Every row belongs to one group in each of 4 separate groupings. Each group adds its own fixed numbers to the row, and there is some noise. The rows also spread widely along 17 directions, which tell nothing about the answers.
In the rows, zero is written as 128.
Some rows, each with its group in each grouping after it:
[136 143 116 134 113 142 133 102  89 150 142 137 120  91  98 174  93 108
 109 150 148 122 129 138 148 129  44]
(1) L Q_592 Z
[161 155 142 121 117 170 104 130 175  89 140 166 156 168 114 102 113 164
 157 131 113 114  90 167 120  72 139]
(0) Y Q_592 W
[ 72 111 159 115  99  92 139  99 115 112 117 111 129 131  76  89 195 145
 124 151 182 166 131 152  83 194 116]
(2) B Q_768 F
[142 138 132 153 129 125  77 118 124 158 107 140 144  97 100  93 128 152
 126 152 119 146 130 152 150 168 177]
(2) T Q_768 W
[ 85 117 124  37 142 152 154 133 107 126 132 183  93 150 144 139 159 131
 162 120 163  89 159  92  79 160 142]
(1) Y Q_33 F
[ 95 137  78 141 129 117 150 178 189 106 122 110 184 119 179  64 117 112
 190 104  83 111 116  61 131 106 242]
(0) L Q_33 Z
[115 142 154 148 151 116 179 150 189 169 163  95 141 121  71  74 141 170
 153 134  85 119 148 188 113 132 120]
(0) N Q_768 R
[ 99 139  55 140  87  68 127  91 106 116 125  17 183 121 140 161  93  97
 133 113 135  76 113 155 147  87 134]
(0) N Q_592 R
[125 119 126 135 108 161 145 130 128 143 144 129 131 129 129 141 105 141
 137 153 136 121 140 118 144 102  97]
(1) G Q_592 F
[118 152 173 152 175 180  95  77 138  77 160  63 188 199 145 142 104 143
  88 153 169 148 100 149 108 131 122]
(2) G Q_768 F
[160  85 155 158 129 132 141 147 123 152 167  95 113  93 124 150  93 104
 151 121 117 149 194 101 147 132 160]
(2) T Q_768 Z
[134 133  94 131 120  88 129 194 109 105 175 140 144  88 130 169 142 108
 154 142 165  96  96 132 165 140 137]
(1) B Q_33 R
[120 155  65  84 130 106 155 143 125 110  78 148  98  96 139 106 144 107
 204 105 116 155 142 132 109 173 171]
(1) B Q_768 F
[112 102 132 144 119  89 138 135 125 163 143 112 130 117 111 101 131 159
 131 126 114 134 152 138 130 125 151]
(1) B Q_33 W
[120 133  90 108 111 108 114 108 126 148 115 133 149  82  69 147  95 169
 129 165 102 101 112 139 138 151  93]
(2) T Q_592 Z
[139 121 150 156 103 122 112 134 124 135 140 150 117 153 134  96 148 145
 134 161 137 153 127 156 160 116 175]
(1) G Q_592 W
[ 66  82 166 149  95 154 107 110 112 208 118 130 151 124 127  89 160 141
 103 121 154  97 168 102 117 149 163]
(1) G Q_768 R
[148 183  90 110 172 157 109 136 132 127 126 138 147 108 117 148 104 133
 134 165 139 105 111 142 137 162 107]
(2) N Q_33 F
[131 158 107 121 109  84  79 171 124 163 103 125 154 140 126 104  91 160
 111 158 146 137 144 169 146 114 102]
(0) Y Q_768 F
[105 122 104 182  82 101 133 161 139 175  43  95 157 102 172 106 166 177
  98 121 144 133  83 133 190 169 164]
(0) G Q_592 W
[114 141  76 100 122 133 145 136 140 117 103 100 159 119 150 164 117 157
 148 122 151  79 102 117 133 141 131]
(2) Y Q_33 W
[ 95 153  80 128 170 126 124 197 126 121 125 101 173 109 178 154  83  95
 113 104 151  98 133  89 115 157  61]
(2) B Q_768 F
[179 174 126 157 171 133 108 153 161 123 146 154 144 114 126 107 124 126
 149 130  93 134  78 164 152 130 164]
(2) B Q_33 Z
[103 113 126 139 146 132 141 140 136 146 127 149 118 101 129 122 122 132
 124 128  97 126 122 119 117 155  77]
(0) G Q_33 W
[ 71  94  97 139 126 112 109 142  96 172 126 192 144  84 146 117 153  98
 105 146 122  55  65 103  99 164  68]
(1) Y Q_33 W
[140  88 154 139 105 144 158  99 109 103 130 149  77  97 113 181 179 130
 163 106 105 137  81 116 187 113 179]
(1) N Q_768 F
[125 131 130  95 134 156 134 142 149 148 109 130 129 121 131 119 131 108
 175  57 125  90 172 107  91 110 144]
(2) Y Q_33 F
[105 130  98 194  94 136 134 133 130 107 118 123 163  79 152 139  96  73
 115 102 104 120  70  85 156  98  58]
(2) B Q_592 Z
[169 147 120 116 125 128 130 144 116 198 107 117 113 110 133 147 167 140
 147 110 160  86 138 190 172 160 209]
(0) N Q_768 R
[139  93 183 141 160 116 157 113 118 124 144 102  95 135 134 164 166 164
 124 103 109 167 110 131 155 144 176]
(1) T Q_33 F
[ 66 102 150 151 106 105 145 139 155 102 118 112 158 134 130 102 154 151
 115 126 124 149  88 125  95 147  85]
(0) Y Q_768 R
[146 193 136 137 159 204  76 162 147 106 147 177 183 138 145 129 115 104
 114 134 162  88  84 137 144 133 118]
(0) G Q_592 Z
[157 111 132 122 142 113  92 119 154 149 103 130 141 164 147 110 111 183
 126 130  86 139 110 151  97 128 165]
(2) Y Q_592 Z
[177  88 139 108 151 148 102 153 122 149 180 129 138 134 125 189 101 173
 140 145 158  88 162 106 146 130 191]
(2) L Q_33 W
[ 91 136 125  76 127  70 142 178 109  78 157 166  93 129 106 182 141 138
 134 118 128 106 133 135 154 135  72]
(0) G Q_592 R
[122 134 163 132 124 153 145 108 154 113 115  99 142 121 101 132 152 177
 129 113 138 156 128 139 123 160 137]
(2) T Q_33 R

New rows, each followed by its group in each grouping:
[127 158 109 151 151 104  87 147 128 133 101 151 140 138 161 121 132 152
 104 135 109 119  78 151 174 144 149]
(2) G Q_592 W
[133  82 148 117 115 135 144 168 158  94 175 141 103 148 138 153  93 164
 175 139 101 149 184  69 154  80 173]
(2) G Q_33 R
[135 138 139 104 126 117 162 147 145 134 135 143 107 158 124 115 156 159
 158 115 131 136 143 164 108 129 139]
(1) L Q_592 R
[106  74 127 159 145 120 121 118 144  78 151  88 152 102 121 169  78 136
 134 109  68 139 117  76 115 114  86]
(2) G Q_33 W
[ 98 169  96 106 124 109 109 127 122 147  87 103 165 129 120 106 144 172
 121 117 160 115 130 163 133 166 175]
(1) B Q_768 W
[118 138 111 121 118 107  94 133 126 130 103 119 160 137 139 106 113 121
 120 106 132 131 136 130 106 132 143]
(0) L Q_592 Z
[129 108 153 132 129 107 109 170 145 121 116 113 140 107 116 120 148 132
 151  76 114 140 151 122 139 150 197]
(0) G Q_768 Z
[126 174 131 129 151  93  79 210 154 122 148 152 164 148 137  85 109 151
 119 117 126 139 148 142 143 114 152]
(0) B Q_33 R
[156  68 131 143 139 159 145 138 136 146 133 121 123 122 178 159 123 146
 150 101 115 142 131 101 101 138 160]
(1) B Q_33 R
[104 135  95 148 140 129  92 145 127 105 111 133 162 123 173 114 116 109
 127 129 126 122 111 100 136 153 158]
(0) G Q_592 W
[143 162 138 127 113 155  93 149 129 141 122 157 141 150 140 109  79 133
 118 125 119 140 146 148 140  76 109]
(1) T Q_768 Z
[105 115 167 144 114 190  67  89  77 134 113 178 122 109 148 118 161  61
 119  90 176 112 153  69 146 156 204]
(2) Y Q_768 W
[113 106 139 141  97 118 109 162 120 128  77 117 133 108 146 161 112 156
  94  99 146 162 138  88 156 144 102]
(2) Y Q_768 Z
[119  81 115 125  53 112 150 109 113 151 123 140 108 132 130 110 138 131
 143 159 156 125 129 142  92 114  93]
(2) B Q_33 W
[ 99 127  70 117 155 103 103 128  88 146 129 174 131  70 134 159 118  79
 136 145 108  67  83  94 140 167 110]
(2) L Q_768 F
[140 103  95 115  81 133 142 146 127 190  98 118 134 100 139 125 116 143
 156 125 142 112 160 140 102 134 120]
(1) T Q_33 R
[140 119 117  87 130 106 127 168 130  99 184 144 137 114  76 132 137 138
 183 143 154 102 145 155  88 144 132]
(1) B Q_33 W
[125 137 144 175 115 153 136 168 154  83 137 111 137 145 168 129  83 129
 113 138 138 187 144 100 148  99  67]
(2) G Q_33 W
[120 134  82 157 109 156  87 123  83 158 126 130 162 120 184 127  88  59
 102 184 185 114 113 121 109 133  58]
(1) G Q_33 F
[126 112 122 128 126 111 136 133 138 143 121 138 110 137 146 110 118 127
 133 130  89 137 131 127 105 116 115]
(2) N Q_33 Z
[121  90 198 154 121 151 104 115 126 130 153 154 146  83  69 109 191 108
 122 100 151 129 105 123 105 175 149]
(0) B Q_33 Z
[144  79 166 168  79 196 134  78 124 193 107 124 124 145 145 102 110 157
 115 155 136 168 158 118 119 100 123]
(1) T Q_592 F
[144  80 189 158  97 143 128 103 113 151 163  97 119 152 115 156 112 124
 100 124 140 129 154 143 135  81 102]
(2) N Q_768 Z
[140 114 150 146 137 106 120 102 120 151 141 128 111 149 141 128 136 139
 115 121 109 117 102 160 139 109 144]
(2) Y Q_33 W
[149  66 148 103 114  66  72 181  96  98 151 116 140 157 128 180 164 135
 123 134 188 106 128 137 109 146 156]
(2) N Q_592 F
[151 159 191 120 136 147 120 172 123 130 134 208  76 133 124 128 172 111
 127  98 147 135 127 148 166 136 134]
(2) Y Q_768 Z
[176 114  94 127  99 111  79 124  78 112 135 115 155 148 177 184 137 119
 124 158 207 119  68 176 126 138 163]
(1) B Q_33 R
[144 103  98 131 109  57 144 151  70 204 179 192  42 107 162 144 108  78
 160 149  73  86 144 144 197  67 147]
(1) Y Q_768 R
[ 96 127  96 144 151 133 135 122 144 111 132 118 153 124 157 129  96 159
 128 181  98 140  87  90 158 138 142]
(0) G Q_33 F
[137 122 114 108 141 148 124 115 113 110 131 156 103 139 151 140 108 107
 138 151 119 144 134 115 110 147 127]
(0) N Q_592 Z
[ 94 161 120  94 113 137 150 146 137  72 169 120 159 129  98 149 133 145
 148 152 180  85 124 118 157 128 139]
(2) T Q_33 W
[111 103 141 107 141 123  89 167 141 128 142 142 171 132 116 121 115 171
 124 138 124 111 133 102 112 134 145]
(0) T Q_33 F
[ 95  73 137 177 117 148 116 123 104 120 140 121 155  81 150 190 140  86
 107  96 130  82  66  90 144 143  92]
(0) G Q_768 R
[ 93 127 121 129 166 146 160 139 138 172 116 202  88 100 148 113 146 157
 128 157  93 124 122  83 144 196 126]
(2) Y Q_592 R
[158 114 123 171 157 145 165 142 142 168 148 121 122  91 124 147 155 170
 131 194 137 117  93 142 172 197 153]
(2) N Q_592 W
[185 141 165 133 155 156  83 177 115 157 146 214 101 123 136 135 149 122
 116 117 151 117 122 152 149 145 133]
(2) B Q_33 W
[175 109 142 137 142  95  89 109 131 132 104  92 132 127 102 148 107 190
 131 127  91 177 108 179 132 133 143]
(0) Y Q_768 F
[ 79 151 110 166 174 128  96 135 127 131 146 102 192 106 144 111  84 102
 103 118  95 116 121 114 107 146  87]
(1) T Q_768 R
[156 137 148 103  99 112 129 167 127 168 146 153 105 157 125 127  94 137
 118 143 141 124 170 173 119  85  60]
(2) T Q_33 Z
[104 149  88 112 126 198 158 140 147 131 102 148 132 123 180 120 122 117
 172 127 141 112 139 103 112 149 142]
(1) G Q_768 R
[ 99  98 134 146 121 162 124  93 134  90 149 105 185 137 122 141 130 150
 126 138 145 115  78 105  99 122 118]
(1) B Q_592 F
[123 100 168 151 124 134 107 142 136 196 119 149 135 114 100 118 132 184
 100 129 107 122 127 136 142 120  96]
(1) G Q_33 F
[143  92 134 154 151  89 109 112 151 137 149 140 127 160 146 102 111 194
 136 151  40 155  93 142 144 103 204]
(0) B Q_592 R
[144 120 132 164 138  84 145 115 133 166 136  66 126  89  93 122 116 146
 139 127  90 142 141 176 146 147 136]
(2) T Q_768 W
[ 88 122 157 104 159 123 166 119 100 128 195 144  83 123 106 150 117  98
 135 118 112 118 183  93 135 129 107]
(1) Y Q_592 Z
[ 92 110 108 171 112 162 183 103 109 193 182  77 143 106 141 130 102 102
 120 173 154  74 165 101 158 113 118]
(1) N Q_592 W
[ 96  89 150 110 103  93 117 114 114 162 125 160 111 154 121  95 155 159
 132 133 113 119 127 130 113 104 155]
(1) Y Q_33 F
[146 117 102 131 130 133 104 160 176  98  95 130 168  86 108 116 143 167
 180 114 101 129  93 129 117 165 183]
(0) G Q_33 W
[146 102 114 142 100  87 160 145 121 192 107  73 119 128 161 119 145 124
 137 116 149 111 152 172 118 148 143]
(2) T Q_592 W
[130 166 137 136 162 136  89 152 135 115 115 116 146 112 109 136 117 153
 113 100 131 145 163 114 169 152 160]
(2) N Q_33 W
[ 99 129 140 102 132 109 153 147 120 108 125 129 104 136 156 161 166 126
 132  70 142 114 124 115 144 136 151]
(0) Y Q_33 R
[119  73 149 166 108 179 146 101 104 131 139 123 103  97 154 164 136  77
 135  99 133 131 162  53 142 135 146]
(2) N Q_592 R
[147 227  78  89 171 125  77  94 130  84  35 169 109  99 100 127 109 129
 154  58  37 167  89 181 135 139 133]
(1) N Q_768 Z
[119  89 128 145 152 126 145  92 107 148 171 154 110  90 115 139 155 122
 137 184 120 104  87 105 137 181 159]
(2) L Q_33 W
[150 105 165 181 140 104 139  79 140 202 168 114 103 143 109  61 111 138
 137 174  68 165 159 159 130 111 171]
(2) Y Q_592 Z
[139  54 160 151  91 170 129  80  75 147 133 131  82 110 130 185 123 114
 115 109 138 141 172  85 150 113 124]
(1) N Q_592 W
[114  96  95 105 128 116 103 189 121 160 147 178 155 138 179 130 101 141
 121 164 118  74 108  96 118 116 133]
(1) T Q_33 Z
[142 100 111 120 120  94 123 147 129  96 128 117 122 141 144 121 140 129
 172 135 129 151 133 151  94 149 156]
(1) G Q_592 W
[140 144 111  96 130  79 120 138 139 134  92 170  90 154 134 113 152 182
 150 133  86 126 107 176 151 135 174]
(2) G Q_592 W
[ 93 149 100 104 110 108 142 123 136 121 107  61 159 115 119 139 120 149
 145  91 152 117 151 129 137 135 150]
(0) Y Q_33 R
[134 124 110 137 122 114 102 126 125 118 119 151 126 126 138 127 103 158
 133 162  97 142 105 129 162 122 158]
(2) T Q_768 W
[ 88 127 173 159 107 135 100 106 129 106 152  95 165 159  97 113 104 169
  90 167 149 179 149 139 128 118  87]
(1) G Q_768 R
[ 97  99 146 148 137 109 156  95 134  73 177 109 121 125 114 129 140 108
 161 138 102 155 115 107 106 142 143]
(2) L Q_768 R
[100 138 119 151  87  84 113  83 113 128  92 142 115 122 106  92 120 147
 104 155 108 180 107 143 142 121  90]
(2) L Q_33 W
[128 135  86 167 126 133 111 169 134 102 163 139 184 108 166 120  99  84
 129 208 166 123  74  94 123 152 108]
(2) L Q_33 Z
[ 88 122 105 106 152 144 105  70 114 132 129 117 162 121 119 133 109 133
 132 140 112  83 122  95 111 150 154]
(2) T Q_592 F
[140  78  94  99  92  72 124 100  97 120 109 170  69 104 109 185 130 145
 147 147  79 126  85 151 119 125  73]
(2) N Q_33 R
[120  81 128 116 145 102  49  58 123  62 159 176 146 131  91  95 135 126
 162 192  82 151  66 109  67 165 202]
(2) Y Q_33 Z
[141 109 119 183 104 178 201 100 133 122 143  93 104  79 143 123 131  67
 178 154 135 179 134 103 128 134 113]
(1) N Q_33 F
[145 140 152 166 141 140 124  92 102 140 159 124 114  81  93 134 110 117
 105 185 135 185 131 136 173 174 121]
(0) T Q_33 Z
[121  89 183 213 137 141  90 132  93 107 187 104 149 149 164 156  92  91
  64 147 141 170 120  97 149  96  58]
(1) G Q_592 F
[118 140 136 192 123  60 136 131 124  91 142  73 135 142 143 115 125 119
 103 133 118 183  83 174 152 117  99]
(2) B Q_768 W
[109  96 162 144 134  50 109 186 146  80 163  88 173 132  89 142 130 198
  89 168 142 178  96 138 123 168  92]
(0) Y Q_33 Z
[157 108 150 189 122 105 153 243 164 179 161 183 116 103 157  89 128 139
 120 168 107 156 111 115 171 123 106]
(0) L Q_33 Z
[173 119 169 107 137  99 116 141 130 105 180 176  88 158  91 162 132 165
 150 152 107 132 103 193 131 103 104]
(2) Y Q_768 R
[136 133 124  88 114  99 105 152 112 125 145 167  89 147 131 119 103 104
 161 127 107 132 177 142 144  93 162]
(0) G Q_768 Z
[108 129 161 159 118 155 136  78  88 168 144 126 105 151 160 138 132 121
  91 137 155 125 128 113 196 101 164]
(2) B Q_768 F
[ 93 132 140 117 132 165 159 146 125 144 147 180 111 129 150 117 136 104
 142 105 117  98 139  78 144 110 155]
(1) L Q_768 Z
[155  90 161 166 104  81  95 137  85 144 113 193  58 134 170 151 135 134
  97 118  83 190  99 131 195  98 140]
(0) L Q_768 R
[123 107 148 128 135 148 113  69  70 159 151 109 104 150 154 143  87  84
 106 108 137 142 182 121 115 109 137]
(1) B Q_768 Z
[115 120 137 135  91 153 138  95 126 175 146 115 154 101  86  82 141  93
 156 142 146  95 141 162  89 133 134]
(1) T Q_768 Z
[ 81 148 150  98 163 149 124 123 128  97 154 152 127 151 122 106 138 139
 136 106 132 120 154 104 127 143 186]
(0) B Q_768 W
[102 151 121 118 139 118  97 119 142  83 159  61 194 130  71 130  57 124
 134  87 124 110 175 144  75  94  61]
(2) B Q_768 W
[ 78  88 159 121 141 136 144  87 113 137 154 119 122 160 141 124 139 135
 107 155 132 126 125 113  99 140 116]
(0) G Q_33 F
[126 132 139 144  61  57  95 125  98 179 115  98 153 127  87 109 162 121
 106 120 175  93 111 210 148 102 107]
(0) Y Q_592 F
[136 175 142  97 119 205 147 139 167 124  88 129 149 173 140 120 149 191
 149 126 178 129 121 163 129 129 152]
(1) G Q_768 F
[132 118 160 143 135 119  97 121  91 167 134 129 117 134 150 154 140 117
  85 126 155 115 124 137 156 145 139]
(2) G Q_33 Z
[161 113 122 142 151 119 171  97 115 121 128 100  69  80 131 161 122 107
 172  99  80 169 150 124 156 154 167]
(2) T Q_33 W
[ 98 109 105 125  86 113 103 174 104  99 148 160 156 112 130 130 141 121
 141 143 179 100 127  86 148 133 159]
(1) B Q_592 W
[121 100 141 132 159 101 128 152 131 108 169 137 115 117 129 130 113  95
 140 125  86 145 134 115 104 142 108]
(0) G Q_33 Z
[110 116 117 167 153 124  88 106 112 156 144 157 148 116 153 116  97 119
  87 165  94 119  81 101 138 134 122]
(2) B Q_33 Z
[165  88 172 142  96 165 114 110 102 144 113  84 148 134 157 191 154 104
  99  69 193  97  99 146 112 130 121]
(2) T Q_33 Z
[118 134 128 145 146 152 126 117 155  97 112 105 150 131 155 144 115 128
 137  96  97 125  89 114 134 124 151]
(2) G Q_768 Z
